The rows of a group lie close to one hidden flat surface of 13 dimensions, which may be shifted away from zero. Surfaces can cross.
Known rows, each followed by its group:
[  0  -9   5  -4  -6 -17  33 -16 -10   5  -6  -7  27  11 -22 -22  22 -17
  -5  -9   7  -4  -4]
N
[ 88 -60  48   4 -30 -17  28  48  -2 -15  11  26  35  23 -30   7   8   6
  19  17  -2 -22  -9]
L
[-15 -76  24 -17  58 -29   6 -17  45 -36 -30 -49 -48  50 -31 -12   9 -36
  -7  11   8 -25  28]
L
[ 30 -41  10 -19  14  -3 -26  20   8  18 -12 -29  24  11  43  29  13 -27
  -5  40  23 -27 -10]
D
[ 21 -26  18   2  -6  29  26  21   8  28  24   1  14  37 -14   4 -18  15
 -13  44 -21   0   4]
L
[ 24 -17  -8 -61  -2   7 -52  45 -32 -34  16  19  57 -52 -57 -15 -19  46
  10  -5  64 -10   8]
T
[ -4  45  31  40   6  38  12  16 -46  -5 -15 -12 -18  -2  -8   1   9  -6
  23 -62 -56 -12   6]
N
[-18 -39 -23  18  19   7   0  25 -32 -47 -11   6   8  15 -47  -7 -18 -21
 -19  -1  -2   3   5]
L
[ 72 -10  11  26  12  27  -6  36   1 -17  21  16  23 -23   4  48   3  41
 -12  48 -29 -18  -9]
D
[-20 -20 -31   4  38 -19 -18   4 -11  33  -3  24  29  16 -27  -4 -11  -1
  -6  64  25  -7  14]
T
[-38  11  -9  -1 -18 -66   8 -14  -8  62 -31  18  54   0  12 -43  28 -61
  -9  -5   7  46  -5]
N
[ -2 -50  -9 -17  45 -68   3  -1  11  10 -13  33 -23 -24 -11   9  -1  13
 -19  23  -6   4 -11]
N
[-43  25 -36  11  12 -18 -27 -54 -28  38 -10  45 -30 -12  50 -28  51 -34
  13  43  16  27  12]
T
[ 13 -42 -18 -33  -7 -43  47 -16 -23  46   7  43  39  -2 -25   3  16  23
 -23  22  21 -10 -23]
T
[ 13  -3  28  24 -13 -12  10  50  28  25 -12   7  45  18 -15  17 -27 -13
 -18   0 -49  27   1]
D
[ 79   8  22 -37 -46 -34 -18  31 -12 -15  22  44  30 -14 -57  38  24  55
  25 -18   5 -51 -33]
L
[ -3  30  14  21   6 -36 -20   0  -1  29  23  27 -21 -10   1 -61   6 -12
  42  62  -3  31  10]
D
[-41  23   7  34   5  -2 -42  48  -9 -31 -25  47   4  -9 -44 -38 -39 -17
  27 -35 -10  50  51]
N
[-20 -21 -45  -7 -56 -39 -42  18 -12 -43 -18  94 -45  11  -8  56 -18  -5
  -2 -61   8   4 -24]
N
[-14   4  -3 -43  -8  15 -23 -14   6  19  19  24  -1 -20   4 -25  11  22
  -7  23  12  35  21]
T
[ -8 -38 -14  22  86  26  10  -8 -33   4 -38 -17   5 -21  21  22  -5   2
   2   2  32 -43  30]
N
[ 23  14   4 -17 -37  -7   7  17 -20  25  17  36  -4 -27  10  28  -4  38
  -1 -32 -24   1 -33]
T
[ -7 -16 -38  -9   4 -41 -55   6  27  21 -32  79  57 -24  16  47  23  -3
 -37  38  11  32  17]
T
[-19 -28  -7  14  44  -7 -15  -5  16  -5 -13   5 -38   5  15  -2 -12 -13
   5  31   9   5  25]
L
[-28  -2 -36 -15 -21  -2 -61   4   5 -29   6  40   8  15 -27   2  26 -27
 -36  36 -20  44   5]
D
[ 26   3   8  -3   1   8 -60  34 -59 -34 -11  21  17 -41   6 -20  28 -18
  40  -6  32  -8  11]
N
[  2 -43  32   9  16 -15  59   3 -18   2 -24  10 -33  -1  -4 -18 -14   1
  19 -53  -7  -3  12]
L
[ 86 -26  14   3  25  32  -4   2 -21 -42  24 -14  18 -29   2  23  53  27
  -7  65  -1 -40 -14]
D
[ 18 -35  17 -28   3 -26  -7  18   4  79 -40  36  54 -17  51  46  20  -5
 -13   0   6  -1   5]
T
[-11  29 -23   6  17 -49 -21  30 -21 -36   2   3   4 -54 -42 -16 -28  11
  -4 -24 -11  13 -34]
L
[ 12  16   7  23   8  32  -7   1  45 -21  -9  -6  23  12  -8  37 -13  21
  -3  -3   0  -9  31]
L
[  29  -39   44 -102   -9   -7   -4   21    7    5   34  -65  -14  -18
  -18  -19    5   20  -27   -4  -18   -5  -45]
D
[ -6  -3 -29 -22 -49   7  22 -34 -68  29  39  63 -74   5  32 -10   0  28
  37  -5  39 -22 -30]
T
[ 20  -5   2  11 -12 -13  14  23 -17   5 -16   3  65   0 -18   3   1 -12
  -1 -17  11  -6  -6]
D
[ -6  -4 -25   4  31 -39 -24  -3  21 -32 -10  -7  12 -33  -5 -16 -10  -5
   0  21  40   7   3]
N
[-10 -22  10 -22 -10 -12 -35  18  39 -51 -18  -2  -7   7 -22  12   3 -20
 -19 -29 -15  25  15]
N
[ 13  -3 -18 -33 -28  20 -32  25 -66 -51  35  16  -8 -25 -36 -10  13  12
 -15  -5 -14   5 -36]
L
[ 10  43  33  26  -6 -35 -25  -1  20   9  19 -37 -80  28  29  -8  11 -32
  43  22 -42 -23 -37]
T
[ 37   4  -2  36   2  21  -3  13   8  13  -7  17  45 -10  34  25  -3   8
   9  30  17  -7  16]
D
[-15 -11   6 -33   3  12  26 -16 -29  26  -2 -13 -34  -2  12   6   7  13
  -7 -41 -11 -17 -14]
L
[ 11  -9  -2  -8  45 -47  15  -5 -55  26   4   3  -3 -26 -36 -21  28  12
   6  26  -8 -32 -30]
N
[ -1   5  -2   4 -13  -2  -3  -2  -4  -6  28  -2 -22  31 -25 -31  -2 -10
  13  31  -4   1  -6]
N
[-16  -9  -1  25  39 -60   8   3 -44  31 -29  41 -18  -9  -9 -30  -3 -17
  48  -9  22 -20  11]
D
[ 28 -14  37 -42  -8  19  32   2   1  29  15 -35  22  -3 -10  -9  -3  30
   1 -13   9 -20  -1]
T
[ -5 -56  10 -18  -5   3 -27  52 -39 -25  -3   9   6  -6 -13 -42   1 -45
 -16  17 -18  47   1]
L
[-26   1  16 -30 -15   6 -22  12 -13  17  12 -15 -57  30   1 -11 -12 -15
  12 -13 -26  -1 -14]
T
[  7   0  32 -35  59  21 -51  19   8 -13  -4 -50 -12 -41  -3 -10   8  16
   5  12  -8  -9  20]
D
[ 10  24 -17  -1   2  12  35 -20  -2  12  20  -4  24 -21 -15  10  -7  48
 -11  -2   7 -19 -11]
T
[ 10 -23  28  11  36 -37   3  15  18  51 -53  45  68  -9 -10  -4  -2   1
  36   0  46  -5  68]
L
[-13  38  -9   8  31  11 -41   3 -46  -3  22 -11 -28 -30  -7  -6  48  -8
 -33  46 -88  20 -36]
T
[ 25 -36  46 -26  18 -24   7  11  27 -53  11  15 -80  10 -72  -2  -8  45
  29 -29 -23 -24  16]
L
[ 16 -16  -6   4   7  -9 -33   5  25 -22 -17   1 -15  -1  28  47   1  -5
  -3   1   8 -20  -5]
D
[-13  24  14  12  16 -41 -10   0  48 -13  -8  14 -25 -11 -30  -4 -21  21
  14 -17 -17  16  21]
L
[ -9 -46 -22   3 -21 -22  55 -21   4 -46  15  39 -56  40 -53   7 -27  23
   1 -28  11 -10  -8]
N
[ -60    5   -3   19   24   42  -29  -12  -31  -27  -14  -41 -103   23
   47  -28  -12  -53   31  -31   -7    2   17]
N
[ 39  -2  11  23 -38   4  -1   2   9 -43  -1  34  -9  -4  19  10  15  -2
  24 -19   5   6   9]
N
[ -1  26 -13  19  -6 -45  -6  10 -62 -42  26  20 -19 -12 -73 -59  20 -16
  13  13 -33  11 -40]
T
[ 13   5  -9   3 -10 -23   2  26 -40  16  37  34  29   6 -65 -30 -11  15
   6  45  -6   1 -24]
D
[  1 -13 -10   1  12 -21 -26  12 -10  24 -12 -17  38  24  -1  -8  -4 -30
  20  37  47 -34  -3]
D
[ 19 -50  19 -71   6 -46  18  -1 -42  19   8  33 -69 -53  10 -14  -2  42
  28 -39  23 -19 -29]
D
[ 20 -11   3 -64  15  24 -43  25 -46 -26  29   1   8 -33 -62 -12  10  48
   0  15  12 -22  -2]
L
[ 31 -42  78  -3  20 -58  12  43  22  27 -29   7 -19  -9   5 -36 -19 -13
  55 -19   0   3  25]
D
[-23  29 -18  57  44  -1 -23  -1  -4  17   1 -20 -21  36  -2  15  -3 -27
  -4  58 -39 -21 -10]
T
[-21 -34  -5 -28 -16 -65  21  28 -16  42  -7  23   4 -30  20 -36 -46 -13
   4 -29  28  33 -28]
N

New rows. What belongs after each?
[  9  21  10  -6 -18 -26  46  -7 -17  46  -6  -1   6 -50  47  -3  -4  16
   7 -53  -2   5 -33]
D
[ 13   9  22 -22  15 -24   2 -25  19 -31   9 -21 -43 -34  -7 -27  20  18
  18 -14   7  -5   0]
L
[ 18  -5 -11  -1 -24  -5  16   0  -3  25   8  20  14 -10  36  26   2   8
 -13   5  -1   1 -25]
D
[-16   1 -19 -36 -23  26  23  -7 -23  61  45  36 -39   1  11  19 -31  61
 -21   9 -22   4 -25]
T
[-12  12   7  17  39  -2  21   6 -11  21 -21 -40 -14 -37  42   3 -25  -2
   3 -34 -11 -10 -14]
N
[-36 -25 -37  33   2   3   0 -36  10  16  -8  89 -71  31  37  39  14  -5
 -22  34 -40  35  18]
D
[-18 -59 -35 -45 -22 -34 -42  19 -24  56  -4  49   5  29  26  29  -8 -24
 -19  37  34  -8 -28]
N
[ 63  18  39  17  19 -42  21  15 -33  13  -2   6   7 -83  29 -24  16  23
  54 -13   9 -16 -17]
D
[-20 -46  28 -74  31  13  16 -23 -15  13  -3 -22 -29  22 -58 -27  22  18
  -4 -17   9 -23  28]
L
[-14  26  -6  44  29 -41  24 -26  14 -19 -31  18  -9 -25  -5   8  13  -1
  -1 -37 -29  11   6]
N
[-26   4  -2 -28  39 -17 -56  -5  -3 -20 -18 -59   2 -13   3 -33  31 -47
  -9  19  12   0  -3]
N
[ 14 -75  40 -25  23  -3 -12  24  10  17 -40  45 -25 -13  43  16  -6   3
  19 -15  21   7  50]
D
[ 16   1  50 -19 -17 -16 -14  42  59  34  15  -1   7  13 -12 -18 -42  19
  19  20 -11  23  20]
T
[ 24 -20  12  -5 -46   7  57 -35  18  -2  11  22 -13   5  29  10  51  -5
 -42  -5 -49  42 -16]
D
[ 16  29  12  14  27  -9 -51  23   6 -38 -29 -31  70 -71  17 -38  13 -25
  22  -1  44  21  29]
N
[ 12   6 -56  49   5  27  23 -10 -39 -13  28  29  34   7 -19   5 -13  23
  -5  63  28 -19  -7]
L
[-17  48 -28  13  50  -5 -49   1 -20  22  24 -25 -35 -16   9   9 -29  26
  26  49   9 -46 -27]
T
[ 28 -34 -12  -9  15 -16  18 -17  14  12   8 -19 -24  -9  58  27  -4   8
  -7  35  27 -32 -34]
N
[ -1  29 -42  50 -10 -58 -16  11 -21 -13  -4  21  23  21 -38  12 -10 -23
  19  13  10 -32 -36]
D
[ 42  33  16  14 -21 -22 -29  23 -18 -28  19  17  -9 -35  -6   2  35   0
   5  11 -58  14 -38]
T
[ 36   4  -7  -5 -24  31 -14  24 -13  37  10  32  -7  -5  53  66 -45  54
  35 -13  46 -55 -10]
T
[-12  10 -18  28  -5   7  35 -14 -10  25 -42  -7  47  10  21  50   3 -11
 -20 -57   4 -23  -7]
N
[-10  13  25  23  58  20  10  -3  70 -12 -49 -48  48  -5 -15  19 -25  16
   1 -36  17  -9  69]
L
[-20  36   7 -27  24 -33 -53   7 -64   2 -14 -35 -29 -42   4 -22  35 -28
  19 -36 -17 -23 -39]
T
[-37  13 -30 -19 -32  -7  -6  18  -6  49  39  11  17  41 -36  -4 -32   3
 -41  46 -33  27 -35]
D
[ 53  -4  24  30  18 -48 -21  -8  40 -50 -16   6 -27 -52  52  -3  21  -9
  51  10  35  -7   8]
L
[-17  -7 -20 -38  17  11  35 -50 -35  40  26  -6  -4  -6  -8 -31  28  23
 -19  29  15  -6  -8]
T
[-10  18  12 -12   5   6  16  23  -3  71   6  18  28 -24  -1  -3 -51  48
  12 -13   6   6  15]
T
[-31   7 -24  -1  12 -13  -6  -6 -33  35 -12 -20   5   3  26  -2  -1 -31
  -3  -4  16 -17 -24]
N
[ -8 -14 -22 -17 -11 -63 -12  -8  10 -13  17  12 -22  29 -48 -19 -14  -5
  18  23  35 -19 -24]
T
[ -4  -4 -18  58  34   7  37 -13   7 -27 -13 -25 -21 -12  35   3 -30 -11
  -1  -1   3   2   1]
L
[  9  -3  -2  -7  -1 -29  20 -32 -35  -4 -12  -5  13  -7  -5 -32  45 -22
  20 -18  41 -23  -6]
T
[ 13   2  31   9 -19  -6   0 -11  44  -8  27  13 -61  -5  39 -38   9  -4
  15  39 -26  54  14]
L
[ -1 -12 -42 -21  -7 -30 -35  -3 -14  -1 -26   0  12  -9  43  43 -14  -7
  20 -30  87 -58 -27]
D
[ 26  22  52  23  24 -16 -20  28  44 -35 -23 -24  -9 -41   1   5   9  -3
   3 -27 -63  24  13]
D
[-24 -22  12 -27   8 -28 -56  39   3 -24 -57  22  29 -25 -21  -9 -15 -25
  21 -67  45  13  43]
D
[ -79   20  -33  -10   56    4  -29  -16   -7   20  -53 -100   11   -7
   48    9  -16  -59  -29  -45   19  -19  -15]
N
[ 28  10   4  -1 -12 -22  10 -14  55   1  23 -42 -19  -4  43  25  -3   7
 -19  24 -13  -6 -47]
N
[ -4 -23 -11  14  31  17  34 -18 -36  28 -27  -7  26   4  14  18  25 -12
 -21  -2   0 -21   2]
D
[ 20  13   7   2  -6  15 -60  20  43 -45  -3  17   1 -28  18  29  11   8
  -8   7 -17  29  21]
D
[ -1 -16  11 -37 -18 -29 -11  26 -52  28 -14   6  -1 -18  12  -3  10 -23
   3 -43  -6  -6 -36]
N
[ 33 -24  27 -36 -49  22  24  -4  39  -7  25  18 -12  -3  15  -2  -4  35
   0  -7  12  23  10]
D
[ 12   0 -12 -33   3  18  51 -50 -32   2  35 -19  15 -13 -30 -40  28  39
  -3  18  39 -19  -5]
T
[  1  28  -6 -20 -10  11 -23 -20  23  18  10  -2 -27  10  19  46  10  28
  -5  -2 -11 -27 -12]
L
[-24 -25 -27  36  37  -7  31 -14 -43   0 -47  46 -41  -7  13  46 -10   8
   4 -58  -3 -29   9]
N
[-18  -1 -21   8  10 -30 -17 -14 -22  -1 -23  17  -1  -8  12   7  38 -35
 -14  -2 -14   8 -13]
D
[-26 -17 -39 -13  30  -7 -44  -4 -21 -23 -16 -13 -21   0   8  22  -5 -17
  -6   0  31 -33 -13]
N
[ 20  42   2  25 -23 -14 -10 -10  -8  -2  15  21 -26 -16  29  -8   6   8
  50  -2  14  -8 -10]
T
[  6  25 -30  18  -7 -30 -28   4   2  22   6  25  -4  -3  25  45  -4   9
  -5  28 -10 -16 -39]
N
[-17  23  17   2  39 -55 -61  40  38 -27  -4 -23 -27 -73  13 -48 -34 -13
   7  14 -28  63  -4]
L
[-22  48 -72 -12  28 -42  -8 -58 -43  -9  32 -18   9 -47 -26 -39  28  17
  -4  43  50 -21 -50]
L
[ 13  20  -6  41  21  -3  14 -18 -26  -1  -7 -14  15   6   2  -1  26 -16
  17  14   2 -33  -7]
T
[ 11 -26 -22 -32   2 -21 -35   9 -36 -12  33  -4  13  -9 -19 -34  26 -16
 -14  73  18   4 -32]
L
[ -3  42 -23  36  18  43 -39  34 -32 -26 -17   4  39 -28 -14  38 -19  17
  -2 -28  -8 -16   9]
T
[-14 -18   4  -9  16  -9 -38  43 -38  36 -19  43  43 -11 -11 -26 -19 -12
  28  17  36  11  37]
T
[ 27 -14  -7  37 -22 -31  30  14 -46 -14 -11  20  13  28 -26  13   4 -22
  23 -25   7 -45 -30]
T
